The rows of a group lie close to one hidden flat surface of 13 dimensions, which may be shifted away from zero. Surfaces can cross.
In the rows, 128 means zero.
Some rows, each with its group after it:
[108  95  97  95 126 156 143 149 112 151 100 135 138 138 107  74 138] : D
[146 158 154 132 211 165  93 124 131 135 112 188 114 126 178 115 162] : V
[166 132 114 130 132 124 138  78 120 130 132 170 132 130 142 167 150] : H
[103 101 124 116  87 108 118 129 116 101  99 153  98  94 122 184 168] : V
[113 119 159 117 110 141 167 142 130 144 138 113 142 159  95 100  90] : P
[116 134 136 176 115 108 120 193 129 147 158 151  98  92 144 112 137] : Y
[120  94 115  81  69 110 123 126 161 139 119 180 117 122 161 181 143] : H
[139 115 152  94 112 147  96 123 111 115 123 141 149 102 152 112 130] : J
[115 128  89 102 186 100 140  92 124 157 128 128 180 175 143 146 178] : D
[136 135  80 106 145 129 127  73 192 130 113 140 155 165 102 148  79] : X
[136 174 103 107 135  71 166 114 142 138 111  98 161 155 132 172 121] : J
[147 156 119 134 174 126 180 138  92 137 150 139 159 133 155  66 143] : E
[138 143  72 133  95  97 126 132 149 163 136 151 107 132  93 100 146] : H
[ 86 127  82  91 177  82 114  89 141  88  87  89 126 145 201 159 104] : D
[144 132 175 175 137  75 109 112  64 131 166 130 139 105 126 179 111] : E
[113 126 123 128 108 166 170 147 127 178 139 164 112 164  98 104 138] : P
[135  97 105 149  91 152 133 127 151 112 144 165 103 102 134 166 154] : J
[ 95 102 101 127  95  86 117 122 121 148 160 136 126 137 121 136 157] : H
[ 87 104 102 138 155 141  62 129 131 166 127 152 140 153 119  67 124] : X
[123 168 169 126 163 131  95 165 159 135 146 123 206 123 117  70 135] : Y
[139 143  94  64 113 136 168 119  99 133 172 152 164 118 162 135 208] : J
[131 140 113 131 110 169 128 112 125 156 149 153 118 146  94 129  97] : X
[149 142  74 113 122 143 116  86  96 148 143 142  92 132  82  90 110] : Y
[189 123 117  82 112 152 110 101  95 130 104 116 134 115  94 109 135] : D
[148 144 134 113 168 134 166 127 102 129 115 110 100 143 148  92 153] : X
[176 157  92 120 134 118 109  97 127 116  69 113 132 121  88 109  90] : Y
[129 132 103 129 121 147 132 145 154 125 127 133 104 118 124  97 118] : E
[114 119 109 105  99 109  87 148 128  95 108  76  83  93 125  85 116] : H
[149 131 165 168 151 155 120 103 195 100 138 144 133 123 106 168  85] : X
[114  93 115  74 105 140 139 109 100 154 124 146 149 159 142  83 177] : X
[133 123 136 159 139 125  91 108 142 123 146 159 138 119 132 139 123] : D
[133 144  93 154 148 124 159 130 139 107 158 135 122  98 109 144 132] : V
[126 146  89 112 117  98 100  69 166 161 146 105 117 202 147 108 137] : D
[145 134 162 109  98 135 147 135 131 113 120 120 158 134 163 120 156] : E
[117 108 194 164 155 118  70 117 135 109 134 144 144 118 162 168 151] : P
[117 122 155 106 131  63 152 148  98  93 157  76 172  84  78 125 126] : X
[105 155 122 118 158 132 104 113 160 120 161 114  93 138 124 117 102] : V
[116 162 101 175 177  76 133 139  82 219 148 167 115 160  95 182 157] : E
[173 158 148 147 108 129 116 127 145 139 122 151 150 131 136 110 151] : E
[ 81 120 142  81 153 183 132 116 108 122 199 138 118 136 158  90  85] : D
[ 87 113 152 169 106 116 157 182 152 104 134 121 131 105 106 136 135] : D
[158 156 119 131 173 137 100 109 129 108 148 153 135  81 121 140  81] : Y
[115 130 113 135 118  94  89 105 177 116 131 112 121 143 132 149 132] : P
[113 121 104 109  91  73 108 101  63 135 126 106 118 129 126 102  76] : D
[139 129 143 142 104 119  99 131 186 117 140 150 146 115 123 137 146] : H
[ 33  80 115 115 140 139 146 187 153 148 115 126 133 151 154 100  78] : Y
[112 147 172 113  89 181 132 155 171 114 138 132 115 133 140 151 158] : P
[ 86 104 147 142 127 129 133 137 145 134 122 107 132 165 141 112 128] : V
[112 141 120  21 114 162 133 109 123 113  89 117 160 141 157 139 116] : P
[145 135  81 100 131 144 101 133  97  93 156  96  66  41  81  96 129] : D
[207 120 127 133 152  89 110  44 127 104 138 100 118 126 114 108  49] : P
[118 155 144 167 134 129 130 173 178 110  86  87 123 133 126 137 134] : X
[138 139 138 137 165 119 103  95 152 109 148 132 120 128 172 162 156] : P
[106 103 100 107 133 146  82 115 155  88  85 109 119 108 104 104  69] : Y
[ 57  72 157 131 102 100  90 150 130 101 127  79 127 125 139 142 108] : J
[147 114 154 123 107 118 114 101 129 105 111 173 153  99 109 189  88] : J
[155 165 110 139 139 140  96 123 124 122 135 129  55 102 122  94 128] : V
[169 135 108 128  97 121 114 111 109 108 107 140  74  96 127 153 135] : P
[104 124 113 149  91  93 116 130 141 142 141 140 142 126  69 162 116] : P
[ 95 152  66 102 133  83 111 125 162 122 134  86 104 132 130 143 134] : E
[118 121 125 131  62  94 128  92 100 141 188  85  82 155 110 128  90] : E
[ 65 107 125 110 146 111 115 164 113 122 152 109 127 113 153 112  94] : Y
[135 151 173  79 135 203 176 111 118 145 165 134 106 187 200  94 177] : V
[174 160 151 161 107 148  91 127 165  88 136 119  87  86 102 117 106] : V
[131 119 103 136 164 136 133 117 142 100  45 121 127 135 130 134 140] : Y
[143 170 138  89 132 170 188 103 123 167 183 153 124 172 130 153 123] : E
[108 111 193 128 158 164 101 139 126 131  98 153 186 153 169  81  83] : D
[ 97  69 137 178 117 130  75 120 102 166 132 145  93 151  89  85  69] : H
[123 177 131  97 170 203 151 175 179  95 115 123  98 100 123  79 100] : V
[ 79 185 118  88 149 123 122 136 133 137 124 117 149 144 133 188 134] : P
[133 121 130 156 125  95 103 142 114 167 134 160 135 116  82 120  82] : H
[126 111 130 138 137 133 103 136 129 114 119 150 166 101 104 104 134] : H
[149 166 149  54 128 139 171 143 101 107 107 109 175 108 146 146 135] : E
[140 126 141  99 153 136 143 152 106 115  82 142 103 107 195 144 141] : H
[ 88  94  93  85 142 123 113 102 140  82 125  99 108 118 148 143 131] : X
[ 97 143 152 106 157 167  92 122 161 111 128  75 129 159 146 118  70] : X
[160  99  99 136  99  33  99  95  95 126 111 114 163 112 100 121 140] : P
[156 153  95  98 109 164 160 123 133  99  74 102 101 116  81  97 106] : Y
[ 76  92 142 137 128 122 107 141 163 111 121 112 133 137 128 125 105] : H
[119 119 126  99 119 126 102 116 104 111  97 115 113 117 135 145 105] : P
[132  91 138 214 104 147 162 109 112 142 129 146 116 155  76 119 144] : H
[121 153 146  79 136 128 150 110  84 101 163  85 143 117 105 120 128] : Y
[ 64  92 130 112 108 210  80 157  98 124 162 170 159  92 148 156 160] : X
[147 111 126 131  91 133 145 151 131  93 105 120 175  94 126  93 153] : V
[107 116  89 154 154  98 115 144 105  99 118 136 144  70  80 135 143] : Y
[162  95 167 184 127 151 205 115 146 125 177 171  98 132 125 157 144] : P
[178  99 172  99  63 129 106  77 105 133 122 147 172 141 108 109 129] : X
[118  88 129 135 137 139  90  82 163  77 155 103 142 133 189 132 127] : V
[122 116 137 164 190  89  93 125  63 128 136 140 136  92 114 149  87] : H
[137 158 104 179 139 144  99 149  64 192  86 126  91 151 101 110  68] : X
[102  95 116 102 130 135 144 134  91 132 118 142 147 117 116 142 101] : E
[130 120 150 141 136 150 135 141 102 146 107 173 127 126 124 112 144] : V
[177 166  84 122 148 131 149 144 145 129  40 127 125 122 140  88 104] : E
[114 133 175 146  98  91  84 148 100 142 220 144 160  96 125 129 144] : Y
[160  98 147 143 101 201 125 159 145 158  91 188 143 130 121  74 126] : J
[143 171  90 152 225  88 130 138  78 136 108 110 109 105 154 142 108] : J
[163 100  64 143 103 136 136 138 126 135  77 130 135 113 134 134 130] : J
[118 140 128  99 126  80  80  80 118 131 135 187 129 125 155 200 215] : V
[168 152 139 118  70 124 120 142 119 104 141  78 115  99 132 130 137] : J
[ 93 116 156 155 142 126 149 170  86 103 132 111  75  91 117 147 120] : V
[114 147 153  94 129 131 140 118 137 128 152 126 128 145 142 141 117] : J
[ 89 103 170  95 131 143 121 112 129  75 109  91 131 137 177 149  57] : D
[112 120  75  95  46  80 180 106  89 127 148 126 113 124 120 154 146] : D
[ 98 174 126  99 130 157 135 140 111 145 129  98 176 150 116 161  80] : X
[144  76 113  92  97 160 108  95  41 139 153 157 110 101 107 108 134] : D
[163 145  78 145 158  83 205 135  85 135  86 152 178 121 144 108 144] : E
[155 115 146 122  90 108 145 104  71 153 126 188 142 124 128 174 156] : J
[115 161 135 124 148 150 181 175 192  82 158 119 169  89 118 123 124] : E
[127 122 143 111 137 136 136 105 107 131 144 126 134 143 163 160 119] : J
[145 163 191 148 160 150 120 146 115 108 109  92 146 119 107  95 123] : Y
[ 97  87 100 109 121 152 127 162 105 104 141 106 118  82 130 114 112] : J
[109 136 141 104 138 169 175 140 116  99 148  90  64 124 143 126  96] : H
[112  72 149 124 158 147 157 108 124 134 138 130  94 159 107  90  92] : X
[134 141 101  96 129  90 133 127 113 103  98 111 172  99 122 140 144] : Y
[123 161 142 107 113 145 131 121 136  92 187  77  87 107 100 128 101] : Y
[153 127 105 137 120 121 141 101 136 136 215 153  95 112 101 102 164] : P
[102 118 136 142 123  90  94 134 136 143 156 126 113 137 149 123 165] : H
[150 133 158 149 122 101 127 109 147 114 208 112 135 110 104 128 137] : P
[137 126 125 198 138  95  97 110 130 166 117 154 104 157 114 160  95] : J
[160 145 212 170 137 145 140 154  82 139 148 130 114 120 139 112 172] : X
[ 98 121  68 116 132 148 138 116 167 118 162 139 130 122  74 106 102] : H
[153 117 177 194  95 139  96 114 181 140  95 103 100 196 165  88 124] : V
[113 104 116 129 139 108 103  73 115 154 161 148 132 175 161 142 176] : D
[139 158  91  97 102 148 141 123 130 151 149 160 113 136 149  58 161] : D
[146 117 160 147 154 132 153 118  91 143 102 168 207 135 114 158  63] : E
[ 83 121 128 134 192 100 146 120 130 131 131 135 157 149 151 204 118] : E
[ 84 176 110 157 199  83  71 153 175 111 150 137 124  85  90 151 135] : V
[133  79 103  90 154 235 184 175  83 125 110 141 164 101 167 100 112] : J

New rows, each followed by its group:
[176 205 140 109  98 146 123 141 149 158 145 115  85 136 116 116 145] : E
[155  72 154 150 149 183  96 130  93 154 105 149 136 122  55 105  83] : D
[134 114 112 154 130 127 139 103 103 123 126 134 118 130 115 126 142] : H
[139 149 104  89 143 116  67 106 108 142 132 118 109 122 158 101 150] : E
[121 130  95  99 189 133 136 118 122 117 107  64  99 139 122 134 113] : D
[111 172 106 165 147  78 212 145 122 128 136 157 153 123 119 179  86] : D
[ 97 128 145 150 181 161 154 138 158 119 132 209 170 128 185 126 117] : D
[145 157 114 133 136  95 105  81 128 113 180 157 137 107 141 152 133] : D
[193 151  89 130 100 148 104  75  77 111 124 129  48  97  82  95 166] : Y
[134 125 116 136  60  78 125 148 162 140  97 126 136 130 115 130 153] : H
[151 164 143 164  69  48 169 166 119 152 110 113 149 131 127 165 154] : Y
[107 118 107 133 153 119 136 147 104 142 110 108 111 133 122 101 147] : D
[124 139 152 108 132 160 128 133 126 112 149 135 118 117 125 114 123] : V
[115 173 173 169 172 123 140 155 130 104 162 135 111 106 179 122 126] : D
[ 77 122 136 121 180 129  82 103 124 133 158 173  95 127 136 167 134] : V
[132 135 140 123 128 109 122 105 130  94 162 158 186  87 122 173 122] : D
[123 126 169 148 114 165 155 151 161 110 151 113 135 143 147 101 150] : V
[110 117  89 153 115 108 138 105 130 151 144 158 117 151 105 128  94] : D
[151 162 137 136 163 126 101 107 117 142 137 140 116 134 146 134 141] : P
[100 153 115 134 120 158 110 144 124 118 174 127 127  95 109 166 121] : X
[137 119 132 134  92 154 165 170  94 138 116 132  91 113 129  82 139] : E
[178 189 144 115 113 103 149 122 100 110 106 109 139  93  86 191  78] : P
[128 146  84 117 121 124 171  92 158 127 175 115 148 148 103 137 104] : V
[ 98  87 184 173 143 173 114 134  92 139 132 133  90 148 124  88 142] : Y
[119 120 137 144 151 141 150 117 108 138 138 127 134 149 109 111 112] : H
[112 110  62  84 168 150 100  94 119 121 146 153 130 123 154  83 136] : V
[126 170 118 131 186 126 143 147  92 133 118  94 104 137 133  80 180] : Y
[116 103 108 120  96  80 113 116  85  76  87 117 107  76 162 157 111] : D
[146 158 120 106 134 132 156 151 127 116 132 151 162  86 125 136 133] : Y
[148 133 147 127  95 176 102 100 128 109 141 153  66 110 134 167 122] : P
[118 164  85 108 148  88 172 119 127 110  82 101  82 139 155 181 150] : V
[144 152 127 163 130  84 109 101 150 109 120  86 137 137 105 143 116] : H
[180 133 146 119 145 105 165 100 151 111 140 131 130 129 101 100 147] : X
[124 137  69  99 148 108 132 109 108 150 135 134 140 134 137 126 129] : J
[121 151 128 131 141 147 176 109 126 145 175 117 124 174 121 110 150] : H
[110  87  93 162 177 170 120 135 175 104 121 154 138 122 154  89 125] : V
[127 123 156 143 170 155 118 108 153 134 124 127 126 170 145 131  91] : D
[152 106 149 153 164 155 136 106 120 144 130 169 142 146 137 160 171] : D
[153 138  99 126 156 156 136 101 109 158 153 132 105 156 158 126 105] : J
[ 89 148 140 106 124 154 129 147 174  73 145  54 102 113  92 100  93] : Y
[138 100  66 143 139 150 132  88 150 104 109  98  95 163 199  87 125] : V
[178 182 135  99 126  88 160 149  99  95  80  71 174  87 107 119  61] : E
[136 109 196 116 134 127 123  56 130 127 194 128 141 179 143 147 129] : X
[ 53  81 150 135 153 144  98 134 105  64 140  63  85 105 114 111 177] : Y
[113 149 107 101 154 116 107 136 113 113 167 154 155  86 173  87 191] : D
[158 155 152 140  65 118 135 201 191 158  51 142 167 143 153  83 118] : Y
[101 126 163 183 154 128 122 142  85 142 181 133  57 130 173 112 163] : D
[149 154 152 153 173 140  99 129 109 121 135 137 149 104 101  95 138] : Y
[135 148 162 121 119 114 114 102 138 170 194 128 197 178 159 127 172] : J
[104 119 113 126 193 159 143 124 104 100 142 118 109 108 144 122  88] : V
[139 129 144 122 105 160 150 186 148 112  90 108 142 108 139 104 143] : J
[140 126  76 134 167 124 114  77 117 121 134 134 104 129 139 131  95] : V
[132  74  85 141  84 110 143 135  53 130 103 150  93  87 129 164 145] : J
[105 122 143 140 170 106 123 136  98 111 176  80  83 106  83 102  83] : X
[130 133 160 140 164 160 143 106 132 101 162 174 143 113 163 171 120] : D
[114  57 128 153 121 102 159 103 152 125 142 176 144 142 104 157 171] : X
[138 225 118 151 213 124 143 157 118 132 139 109  81 103 120 158 108] : P
[ 80 128 142 113 158 104 135 185  68 148 151 104 127 111 172  99 115] : Y
[134 129 117  79  79 117 118 140  81 123 113 112 152  90 108 100  96] : Y
[127 131 128 167  97  73  80 144 113 164  86 134 118 131  85 105 140] : V
[130 135 118 151  68 139 185 137 167  88 112 103  84 121  79 162 154] : Y
[139 152  90 106 109 130 181 103 139 151 117 153 130 154 104 175 115] : P
[127 161 129 106 141 142 103 107  97 172 136 110 163 166 109 120  73] : X
[ 99 123  87 112 148 131 169 118 129 167 165 121 142 171  81 119 118] : D
[160 153  99 115 100  95 128 145 114 114 123 146 161  61  96 140  99] : Y
[107 105 100 100 128 180 110 153 118 130 112 156 137 102 123  85 142] : X
[154 171 114 105 144 184 130 121 174 108 105 181  61 101 108 157 112] : V
[126 176 108 149 194  99 181 119 114 168 157 121 133 166 124 173 103] : J
[145 129 149 138 149 104 137 115 135 107 115 131 140 121 163 164 161] : P
[103 150  95 142  78  95  82 147  70 136  99  80 102 111 128 182 132] : X
[114 160 121 146  88  91 137 134 150 153 128  96  99 173 102 149 127] : P
[133 147  74 133 206 111 112 102 168 124 111 101 120 143 135 155 142] : D
[149 125 184 125 157 169 105 125  96 171 100 183 150 146 135 150 102] : E
[ 92 122 120 106 169  95  71  91 101 123 133 125 118 123 129 153  91] : V
[128  85 162 161 120 117 161 129 146 132 137 130 136 151 120 113 133] : P
[ 94 139 151 154 124 127 155 153 161 127 159 119 159 137 103 167 147] : X
[167  97 115 165 111 165 110  93 131 106 104 174 142 116 111 102 167] : H
[132 127 121 197 113 111 136 154 143 171 136 165 143 143  94  84 131] : E
[112 188  94 106 150 107 150 156 114 150 135 106  77 127 105  88 149] : V
[140 171  96  99 135 171 128 131 202  94 114 124 155 110 105 138 104] : X
[ 93 139 114  83 137 154 110  79 139 132 212 110 123 162 106 100 110] : Y
[129  94  96 142 112  90  78 117 113 142 109 121 161 128 135 129 130] : J
[117 132 114 140 151 126 113  93 111  99  93  57  75 149  79 106  95] : Y
[108 122 146 108 142 184 133 163 183 100  75 166 132 114 134 125 145] : V
[140 176 152 145 117 191  98 144 197 132 135 178 131 119 100 144 129] : P
[115 132 129 153 150 137 123 132 131 133 120 118 104 142 126 138 111] : X
[132 121 152 135 107 142 120 114 169 111  93 155 123 143 130 168 124] : V
[103 100 147 111 116 138 116 113 146 108  68 112 176 161 120 112 152] : Y
[148 139 103  85 122 140 113 117  99 178 125 177 166 130  96 120 123] : E
[121 122 115  74 125 157 101 126 143 100 120 138 167  95 120  79  99] : D
[ 73  96 137 152 145 146 103 131 107 154 148 157 128 136  88 150  80] : P
[177 109 179 184 139 165 124 113 158 107 127  90 183 142 182 206  86] : J
[124 120 147 103 100 127  85 105 132  87 130 141 110  98 150 162 163] : V
[145 135 124 106 156 142 159 124  95 172 123 127 160 158  89 105 128] : D
[137 151 141 132 121 160  99 138 141 130 128 111 116 125 112 102 108] : X
[120  95 130  86 111 104 122 107  70  78 132  65 152 112 207 114 178] : V
[139 147 146 128 153 136 121 114  91 125 118  96 118 143 129  90 172] : Y
[126 135  66 110 178  93 110 101  59  79 109  91 113  65  86 137 126] : Y
[130 104 147 127  96 163 141 139  88 166 140 170 100 134 139 114  61] : Y
[125 150 147 144 133 135 164 154 133 129 108 113 119 137 117 132  93] : Y
[171 142 167 146 109 134  92 118 140  96 102 108 127 121 151 103 162] : H
[176 126 121  89 111 142 113  95 141 105  99 102 150 123 113 158 165] : D
[121 161  87 113 114 111 160 166 140 153 108 123 122 129  94 130 149] : E
[119 143 121 112 182 112 131 139  76 142 123  66 107 139 114 100 110] : D
[186 130 129 152  76 118  98 109 126  89 140  87 106 101 166  88 173] : V
[109 112 153 113 159 153 122 132 113 160  57 179 156 163 146 117 126] : V
[126 129  90 168 143 149 196 102 148 101 114 117 130 147  87 148 127] : H
[120 120 141 105  82 118 178 104 100 128 149 138 156 142 119 167 114] : D
[117 131 164 153 169 129 122 144 127 109  84 110 109 129 160 135 122] : V
[154 106 108 139 148 168 154  90 128  95 133 150 133 116 158 145 107] : V
[ 96 121 132 138  86 128 185 155 168 108 155 110 134 124  88 142 152] : H
[133  78 106 189 100 125  97  75 139 117 159 176 118 114  90 172 137] : H
[ 90 147 163  71 161 161 130 120  92 179 155 193 131 154 106 119 125] : V
[137 145  81 113 107 142 151 124 150 103 117 115 107 106  79 114 147] : Y
[ 98 123  99 162 190 136 108 139 113 133 142  94  45 138 159  62 120] : V
[125 135 107 128 140 118 125 116 137 126 117 123 118 128 120 145  59] : Y
[113 136 161  94 155 156 166 166 144 119 128 103 149 138 133  82 116] : P
[149 101 132 154 128 171 151 131 137 111 103 192 165 105 108 130 154] : H
[135 149 138  96 134 135 112 119 137 124 131 131 159 122 129 146 114] : E
[135  96 186 118 108 127  99 106 182  86 136 124 180 125 106 128 117] : X
[152 162  94 119 166 103 146 100 149 124 108 100 145 143 105 164 117] : D
[133  85 112 171 187 142 108 123 114 118  92 191 142  96 163 180 128] : J
[115 139 134  82 157 126 110 139 114 155  54 145 149 167 169  85 167] : V
